Each cloud of rows lies close to a flat space through zero, with a little noise off it, and is much wider in some directions of that space than in others. After each cloud: how many dimensions does that space have?
In the rows, zero is written as 128.

[[105  97 140 136 142 145 107 123 122 131 138 153 127 108 140 113]
 [140 123  96 131 128 150 114 158 113 129 141 107 103 119 127 101]
 [134 135 111 123 125 125 124 136 135 129 135 123 127 129 129 127]
 [140 142 118 123 133 121 130 134 124 127 122 121 126 128 118 130]
 [112 119 159 122 126 114 139 111 138 127 118 143 142 116 128 134]
 [130 134 140 122 119 117 138 126 136 126 120 127 144 133 127 137]
 [106 102 159 132 134 125 132 108 134 133 122 143 138 113 133 134]
 [118 119 148 132 133 129 122 116 131 131 122 145 140 124 137 133]
 [125 121 123 125 131 132 114 131 128 132 131 132 122 119 124 123]
 [113 120 195 113 126  90 176  83 155 131 107 147 176 151 129 171]
 [136 139 122 126 125 136 125 139 116 125 132 119 125 131 133 126]
 [185 175  33 130 123 137 114 183 104 123 153  69  83 137 111 101]
 [126 125 100 137 129 156 103 141 111 135 132 123 104 112 134 100]
 [116 101 125 148 133 150  96 134 120 134 130 138 121 106 138 108]
 [143 160 140 111 114  89 179 127 133 121 116 108 156 163 121 169]
 [109 115 171 121 126 117 140 103 141 128 112 148 142 130 134 148]
 [ 94 109 191 124 136 119 141  79 142 137 111 164 159 126 135 153]
 [ 98  92 178 128 142 138 116 107 144 135 123 170 137 103 143 135]
 [150 142  74 144 125 145 112 156 111 128 136 103 100 127 120 101]
 [141 139 116 124 121 121 147 138 130 125 128 114 132 136 126 143]
 [126 137 141 115 133 118 143 122 131 129 118 129 139 142 125 144]]
 -> 2

[[124 120 127 107 110 158 122 127 135 138 129 102 117 121 130 112]
 [141 142 121 169 132  89 131 132 126 102 132 145 131 142 151 150]
 [ 95 126 147  87 121 185 153 119 112 180 116 119 145 137  81  73]
 [107 124 131 129 127 144 128 116 125 136 118 120 130 125 110 107]
 [145 172 111 179 112  92 205 123 116 148 168 172 169 181 154 125]
 [ 94 142 141 146 144 130 149 110 110 145 107 135 150 145  87 109]
 [ 93 134 137 122 115 161 152 122 115 158 112 113 142 143  93  87]
 [108 145 133 145 157 107 161 117 116 139 123 159 159 152 102 131]
 [129 157 126 209 131  77 154 128 117 109 132 160 149 159 145 146]
 [165 110 114 155 122  83  62 148 145  65 138 120  87  98 188 180]
 [ 78 107 146  38  95 245 149 115 121 204 114  75 135 127  58  39]
 [134 123 127 121 157 115 108 129 129 119 125 134 121 114 119 147]
 [107 114 139  90 117 174 120 125 125 147 110  99 123 116 102  97]
 [130 122 129 111 126 133 115 131 130 127 129 121 123 116 127 131]
 [ 63  92 162 101 134 185  77 116 117 133  62  67 105  99  76  85]
 [148 154 117 164 151  74 159 127 122 119 144 168 146 148 142 162]
 [127 126 138 108 180 109 108 122 128 116 104 145 127 114  99 160]
 [128 125 136 126 145 120 106 127 131 116 117 128 119 116 128 141]
 [100 140 140 146 134 140 148 118 113 143 113 127 150 149  97 106]
 [170 124 112 164 158  47  80 142 141  68 131 155 107 107 181 206]
 [139 157 126 193 164  52 147 118 122 103 132 178 150 151 141 174]]
 -> 4

[[130  95 144 118 138 134 134 121 151 132 113 110 134 114 131 102]
 [ 79 190  90  30 148  96 114  95 125  96  51 154 106 142 146 118]
 [132 148 116 115 125 127 122 124 125 121 122 153 109 128 126 139]
 [157 133 132 138 121 145 128 127 139 114 131 165 111 126 125 148]
 [ 84 177 101  73 145  96 116 110 117 111  82 132 120 146 134 120]
 [ 86 117 122 127 140 109 137 127 119 151 125  60 161 126 130  97]
 [131 108 138 163 125 133 134 145 123 143 160  97 140 127 123 130]
 [115 118 131 126 138 119 133 127 129 140 126  95 145 120 128 109]
 [ 95 124 124  98 146 110 134 114 134 129 101  97 143 129 137  97]
 [146 116 131 128 126 138 128 129 137 125 122 143 118 125 129 129]
 [147 141 125 121 125 135 122 121 132 113 122 171 108 134 128 141]
 [131 166 110 110 127 123 118 123 117 107 115 170 102 141 131 149]
 [131 143 125 101 133 126 123 117 136 110 104 153 111 128 127 128]
 [124  64 161 204 119 129 148 164 126 179 187  37 178 113 112 106]
 [174 128 132 139 118 148 121 127 140 110 134 183 100 125 122 154]
 [183  66 165 187 114 167 139 146 157 143 174 132 133 106 113 127]
 [146  60 163 207 116 147 141 167 132 171 197  67 168 113 113 119]
 [152  41 174 152 139 150 149 124 175 152 138  78 157  98 123  81]
 [ 87 164 104  63 146 103 124 104 127 118  74 118 122 133 142 105]
 [159 100 148 131 128 145 128 120 149 125 130 142 123 116 125 120]
 [ 81 180  97  91 133  97 121 122 100 117 102 121 127 147 137 129]]
 -> 3

[[103 134 158 119 157 119  81 147  91 169 120 123  54  92 117 116]
 [109 149 140 130 164 104 123 140 114 134 115 147 140 104  95  86]
 [112 115 132 162 121 124 155 155 108 140 133 143 119  85 182 106]
 [146 134  52  91 133 138 175 106 132 147 122 107 141 154 148 123]
 [137 125 136 105 142 126 122 109 135 111 135 133 158 122  95 131]
 [127 125 164 142 120 130 126 127  98 134 125 147 121 116 115 126]
 [129 103 115  99 147 161 124 117 129 121 130 105 123 121 106 134]
 [145 122 145 129 104 111 112 129 173  91 154 118 156 130 152 154]
 [149 156 152  89 140  93  55  88 196  91 154 140 164 164  51 190]
 [143 134 166 130 105  80  73 126 201  85 173 132 152 124 144 180]
 [ 96 128 199 147 134 114  38 165 126 136 134 112  44 104 120 141]
 [133 126 179 157  98 113 111 137 144  92 140 143 157 126 130 141]
 [113 137 162 141 121 110  71 157 142 128 131 104  77 130 138 137]
 [134 100 173 123 115 146 111 134 116  95 129 102 134 116 119 122]
 [135 118 161 122 134 115 120 130 130 103 141 132 157  97 122 116]
 [118 136 142 150 124 111 108 144 147 124 134 134 119 125 136 133]
 [124 135 174 141 111  87  59 147 189  99 163 126 117 114 150 167]
 [141 131 165 127 109 117 100 131 146  95 133 115 143 141 115 137]
 [152 107  65 146  78 168 219 128 124 118 114 102 161 164 199 116]
 [115 129 156 140 132 111 107 155 128 122 131 122 118 103 139 109]
 [130 121 115 116 146 158 192 116  46 162  98 141 135 112 115  75]]
 -> 8

[[110 113  97 102 115 131 126 122 128 121 151 113 147 125 109 104]
 [143 146 128  61 153 127 107 141 129 108 115  81 140 113 140  83]
 [141 126  92 146 168 188 159 116 225 106 118 168 143 154 118 124]
 [152 179 149  82 137 191 125 185 118 122  57  82 134 114 130  76]
 [143 147 127 127 129 173 111 135 157 106 103 112 120 129 137 147]
 [169 112 157 238 135 100 118 175  97 122 110 117 109 140 116 214]
 [156 140 144 142  78 179 132 147 145  87 136 162 151 131 109 119]
 [130 116 104 122 130 142 154 151 149  60 142 134 168 132 110 100]
 [129 148 141 104 145 126 138  90 138 142 130 146 142 159 121 139]
 [165 142 154 161 149 163 137 134 180 133 120 148 134 158 122 139]
 [120  53 128 122  66  85 113  95  68 153 176 132 145 115 132 116]
 [190 135 135 116 146 155 132 129 159 135 121 115 174 166  90 102]
 [162 111 131 190 116 157 123 179 115  88 119 122 154 146  80 177]
 [132 125 149 158 125 123 142 111 131 143 141 173 134 154 114 156]
 [ 79 124 131 129 109 142 143  93 149 121 138  97 103 129 182 127]
 [ 59 133 125  40 120 168 136 105 138 116 115 102 119 102 186  63]
 [180 142 148 161 161 113  93 144 100 169  68 122  96 127 131 192]
 [ 74 121  95 140  73 178 119 125 109 128 150 101 138 142  75 163]
 [138 169 113 122 140 171 147 128 180  88 109 133 131 135 133 120]
 [120 136 121  83 152 151 136 124 167 143 118 183 120 110 143  80]
 [ 92 138 100  82  77 170 156  77 149 147 152 152 144 132 121  72]]
 -> 12

[[115 114 147 143 114  75 127 151  96  75 115 147 107 128 117 121]
 [119 123 143 143  72  54  84 157  78  70 105 199 120 107 100 118]
 [108 151 136 132  75 104 126 141  89 129  97 134 136 123 112 141]
 [148  89 112 116 175 133 178 118 147 135 129 161 129 127  88  78]
 [119 116 120 146 140 127 168 110 133 149 129  97 126 146 148 134]
 [132 131 120 114 159 143 157 115 132 144 128 122 125 126 114 127]
 [109 153 127 137  88 122  99 155  97 135 115  88 145 106 136 134]
 [122 140 130 131 116 134 123 115 128 118 129 122 132 130 149 136]
 [126 118 154 135 122  90 112 147  99  77 129 137 118 117 112 132]
 [134 108 126 139 130 130 123 134 133  86 139 139 143 135 124 108]
 [126 135 145 104 162  87 129 131 108  72 117 178  74 115 102 128]
 [133 107 118 130 166 151 172 117 137 103 139 111 140 143 115 110]
 [148 134 143 113 166 121  82 126 140 121 158 133  95 105 140 151]
 [154  99 127 109 144 147 156 121 162 155 128 174 135 139  94  95]
 [141 124 126 121 152 137 116 122 142 119 144 135 120 125 131 128]
 [135  94 125 141 143 118 165 129 133 105 129 154 130 159  99 114]
 [133 163 113 105 131 120  82 141 142 139 116 197  85 147 120 159]
 [127  97  99 161 133 118 161 111 137 155 132 129 138 149 140 117]
 [127 110 153 136 139 102 138 132 109  87 134 120 118 122 118 127]
 [142  87 108 134 190 132 214 104 142 163 137 124 124 166  88 125]
 [131 106 123 151  87 128 130 140 120 100 124 156 171 153  99 112]]
 -> 10

[[107 144 152 127 149 116 129 118 145 119 111  88 151 114 174 104]
 [170 105  94 135  99 145 138 142  88 163 159 202  92 143  52 167]
 [147 167 171 139 157  99 159 116 102 142 136  69 119  77 174  67]
 [124 106 108 126 116 132 140 133 114 144 134 154 123 144 102 174]
 [147 122 122 141 124 134 136 132 109 143 141 151 113 129 106 145]
 [135 118  90 118 100 157  85 137 163  92 124 177 129 163  73 140]
 [177 101  77 139  95 155 122 143 100 150 159 221  78 152  40 175]
 [ 97 127 128 120 125 126 103 130 162 100 106 111 149 137 148 124]
 [161 141 133 144 124 121 158 133  92 163 155 134 101 103 119 120]
 [100 150 168 121 151 111 127 124 146 114 108  74 153 110 181  93]
 [114 110 132 129 131 119 155 132 110 149 133 120 119 126 142 150]
 [ 75  76  63 112  92 156  89 147 164  99 112 202 141 189  77 213]
 [ 83  72  76 114 101 151  78 139 168 100 108 181 148 193  81 198]
 [146  98  84 131 105 152 116 140 117 140 145 193 104 159  64 164]
 [104 122 164 134 147  95 169 124 104 160 129  79 130 100 180 133]
 [150  87  67 129  89 160 109 146 119 145 147 225  94 170  40 188]
 [124 121 170 147 159  87 221 119  55 207 156  71 104  78 174 151]
 [101 107 116 132 118 123 140 132 118 143 130 142 124 133 123 170]
 [ 88 143 165 123 159 103 129 112 159 103 100  54 167 104 202  92]
 [ 85 138 158 123 144 112 132 123 150 115 108  67 154 117 172 118]
 [168 159 149 137 141 124 135 122 112 122 139 118 107 105 134  81]]
 -> 3

[[ 89  85 106 102 153 170 141 122 120 138 126 144 142 119 135 136]
 [134 120 128 130 135 120 133 121 126 141 132 127 131 130 134 115]
 [125 145 139 123 112 139 117 140 138  99 122 122 111 125 114 152]
 [140 162 130 134 111 114 107 144 118 126 124 118 140 146 137 115]
 [146 161 128 154 114  87 125 133 123 131 126 124 141 137 128 113]
 [181 209 155 152  79  82  84 156 134 103 127  94 108 160 130 112]
 [130 125 139 130 122 130 135 124 145 105 127 126 104 115 107 150]
 [153 150 133 152 118  88 128 122 125 142 131 124 136 138 134 101]
 [ 81  60  90 102 177 168 153 110  99 180 131 158 172 120 156 107]
 [ 87 104 101 131 150 137 162 112 118 137 126 155 156 108 122 138]
 [131 120 136 135 126 125 141 118 146 109 127 130 108 110 108 152]
 [102  86 106 114 159 151 145 116 115 158 128 146 152 122 142 117]
 [125 167 126 108 105 148  86 164 123  99 120 113 125 146 131 137]
 [114 110 124 112 136 151 131 129 133 125 126 128 123 123 127 139]
 [142 131 147 126 117 130 121 129 145 106 129 117 100 122 116 143]
 [145 135 146 139 115 112 128 124 140 113 128 124 106 124 116 136]
 [134 143 135 126 114 130 117 137 134 116 126 119 120 132 122 133]
 [132  94 134 118 141 141 136 115 136 140 132 130 112 122 130 127]
 [150 168 163 135  90 121 109 142 163  66 123 108  78 122  92 173]
 [114  80 137 107 144 163 143 115 148 116 129 134 102 108 114 157]
 [123  99 133 125 141 138 145 112 140 125 130 134 115 111 115 145]]
 -> 4

[[181 148 125  96 110  75 114 138 142 160 125 161 104  91  78 107]
 [175 172 128 111 128 156 158 111 158 140  92 171  99 124  99  81]
 [101 150 182 206 157 109 126 135 131  79 170 131 118 141 123 133]
 [126  89 111 126 109 152 113 101 134 160  84 183 116 102 144 153]
 [106  84 103 125 216 194 167 113  83 118 124 103  91 125 181 123]
 [ 83  69 108 165 103 146 144 189 151 130 111 150 159 126 141 181]
 [132 135 162 129 135  88 106 138 175 168 111 169  81 118  81 143]
 [149  88 133 167 139 123 127 115 110 132 117 121 148 148 154 125]
 [118 174  86 165 112 135 127 163 137 132  90 127 132 139 101 133]
 [147 115 183  97 125 105 137 158 150  74 137 149 146 165 185 108]
 [127 196 136 125 106 118 112 103 162 151  98 136 131 132  81 120]
 [131 110 110 151 124 170 152 107 133 158 121 115 120 155 117 134]
 [127 116 125 142  92 131 155 102 112 131 135 112 176 154 161 124]
 [126 168 125  71  86 106 170 146 170 157 112 128 161 135 111 127]
 [166 149 150  88 105 113 134 101 129 106 172 117 148 115 112 107]
 [129 147 146  78  96  83 128 125 125 148 119 137 161 127 143  65]
 [185  82 155  40 120 119 102 137 163 131  92 153 156 110 140  97]
 [149 104 107 128 144  60 131 147  83 114 166 121 126  94 148 167]
 [152 151  92  37 116 174 143 104 124 154 109 138  86 122 129  81]
 [123 202 114 171 129 179  60 115 128  97 145 118  76 113  45 114]
 [107 110 151 136 146 157 130  73 125 128 121 124 152 113 144 145]]
 -> 13

[[108 109 157  85 113 142 142 114  97 171 131 166 109 104  84 164]
 [162 157 127 173 155 135 145 116 158 112 136 116 162 171 177 100]
 [108 126 131 174 114  63 102 121 152  72 112  83 159 118 163 107]
 [103 131 130  99  97 124 132 127 166 142 142 119 187  75 141 108]
 [171 205 120 128 117 140  87 138 154 152  98 132 168 159 143 134]
 [ 70 104 133 154 138  70 145 152 139 112 155 159 158  96 193  51]
 [166 166 140 131 115 129 112 139 179  90  95 110 185 135 117 153]
 [124 128 127 121 142 139 117 122 146 152 147 146 109 138 144 105]
 [141  96 113 187 123  77 117 144 146 168 121 150 221 162 160 127]
 [148  75 123  92  90 122 151 182 124 150 128  97 146 108 127  83]
 [ 91  66 166  99 164  92 131 118  66 178 166  99  40 152 139  95]
 [ 98 158 128 123 124 118 128 126 150  74 114 105 200  83 116 169]
 [ 93  47  72  93  93 144 165 163  84 132 122  95 124  72 100 131]
 [141 112 165 138 133 108 143 137  92 149 193 136 106 125 106 119]
 [123 100 170 111  99  96 161 103 108 176 151  86 139 117 169  68]
 [201  93  62 214 101  84 127 216 147  85 177  86 170 141 143  62]
 [101 152 127  93 117 136 125 132 116 138 150 115 136  83 116 139]
 [129 124 103 146 109 127 110  94 175  53 118  58 117 107 128 130]
 [107 134 133 134  99  83  91 148 159  85  98 127 160  96 124 134]
 [121 187 111 167 127 142 157  98  89 129 178 130 106 112 168  96]
 [ 75 184 120  95 144 163 154 106 159  44  93 102 154  73 165 123]]
 -> 12

[[114 118 131 111  62  86 128  86 186 186 161 140  80 145  68 153]
 [133 141 138  91 101 149 185  87 106 135 159 121 151 135 128 139]
 [160 120 119 112  83 165 174 149 116 122 107 143 121  79 153  68]
 [ 99 154 146 128  96  92  90 139 135 154 150 146 164 147 128 175]
 [120 168 119 106  66  37  70 151 158 209 172 185 130 137 129 187]
 [ 82 146 135 162 132  72  42 148 138 149 152 159 149 151 130 161]
 [ 85 145 131  92 149 139  81 112  63  77 160 158 229 157 184 131]
 [ 90 176 161 106 130 103  77 151 105 117 144 121 232 176 151 222]
 [124 116 116  65  34  64 124 106 151 132 134 177 142 176 117 173]
 [127 105 112 122 105 168 121 131 134 138 133 155  94  66 137  36]
 [ 88 123 142 189 127  71  61 144 161 137 125 141 122 163 100 164]
 [ 53 123 168 175  98 178  81 121 127 135 166 144 157  91 122  61]
 [ 89 126 127 131 107  80  29 169 152 124 119 167 157 147 136 150]
 [117 128 157 162 124 111 134 134 148 123 105  95 136 165  99 182]
 [190 140 114 137  44  84 210 128 157 197 127 157  59 108 111 132]
 [144 128  98 141 102  62  53 187 195 202 122 170  55  90 113 122]
 [216 116  86 127 143  85 179 158 164 156  77 118  31 114 114 145]
 [ 16 143 172 158  45 128  18 132 146 166 195 186 188 108 121  95]
 [ 82 124 147  96 172 133  80 113 118  79 130  95 197 185 124 188]
 [ 72 133 128  80  84  59  17 141 163 142 151 169 173 172 120 192]
 [181 103 109 128 205 234 227  97  74  78 107  82  95  79 150  34]]
 -> 8

[[154 123 100 136 165 105 115 128 130  87  89 142 118 104  62 134]
 [132 110 159 188 144 142 103  86 138 159 148 142 126 106 124 159]
 [139 141 139  92 146 152 117 111 142 122  77  92 154 147 155 152]
 [132 113 136 146 117 103  91 130 112 132 129 141 109 115 142 162]
 [115 111 110 127 146 100 106 150 125 115  33 116 152 162 148  93]
 [151 107 118 108  98 127 143 101 155 134 129 134 131 127 111 109]
 [141 121 141 136 128 129 106 113 115 159 177 174 105 105 126 197]
 [111 147 121 141 160 127 133 127  98 106 108 142 152 154  95 116]
 [114 125 148 151 127 148 158  89 126 120 127  97 115 113 153 112]
 [137 117 150 148  91  62 119 118 146  91 116 144 100  81 121 134]
 [110 117 145 166 112 115 144 111 136  89 120 203 103 120 109  95]
 [139 101 100 154 119 100 113 141  95 127 135 127 130 109  92 160]
 [147  82 106 180 148  77  72 118 136 127  64 153 133 114 117 166]
 [145 103 138 192  82 111 108 152 172  84 134 163 127  98  85 124]
 [118 138 127 142 139 142 133  80 128 143 149 163 125 156 154 138]
 [121 146 138 143 127 100 110 112 127  96 120 133  89 130 154 106]
 [128 146 176 117 145 118 123 106 136 138 122 139 137 117  93 113]
 [140 101 124 140 141 155  89 110  87 121  87  83 126 122 136 175]
 [117 204 130  98 125 111 162 104 103  94 181 125 149 151 103 145]
 [105 120 172 133 128 154 152 144 148 181 154 126 131 111 174 132]
 [132 137 111 108  91  76 114 143 139 128 145 114  90 125 172 115]]
 -> 13

[[142 121 136 129 137 131 110 122 123 114 117 124 118 121 126 129]
 [125  97 116  95 138 103 123 114 131 139 131 118 128 139 145 145]
 [119 145 121 131 134 126 148 125 128 150 158 134 131 135 142 111]
 [ 68  97 121 120 132 114 149 138 127 166 146 139 142 152 121 127]
 [108 165 119 138 113 132 169 140 132 159 160 140 145 138 132 110]
 [179 146 135 134 138 139 101 111 122 100 119 119 107 107 137 126]
 [ 42  51 120  96 129 100 140 140 130 168 125 133 151 164 108 151]
 [144 128 134 137 131 138 114 127 124 114 117 127 120 117 121 127]
 [107 166 128 156 118 142 165 142 130 152 157 146 140 135 125 100]
 [174 131 134 120 130 129 103 116 129  99 107 114 114 110 138 141]
 [151 155 126 133 127 131 134 123 128 127 141 127 125 124 143 119]
 [151 135 132 143 156 141 110 111 116 121 143 128 108 115 137 107]
 [135 146 122 131 129 127 137 123 129 136 145 130 128 129 138 118]
 [139 199 131 161  99 147 166 150 135 131 143 139 140 122 125 109]
 [ 32 119 120 126  98 117 188 165 141 182 148 150 168 164 105 127]
 [198 146 137 132 139 139  89 108 123  84 108 114 101 102 137 132]
 [ 40 108 141 153 105 140 153 172 129 150 109 148 158 145  76 130]
 [109 124 112 104 113 106 155 131 139 154 144 128 144 147 138 138]
 [141 137 128 130 130 130 125 126 131 124 132 126 123 125 135 124]
 [128 102 124 114 142 121 113 119 123 129 128 123 123 131 133 136]
 [ 80  97 120 113 126 113 144 134 129 157 136 134 143 147 121 133]]
 -> 4
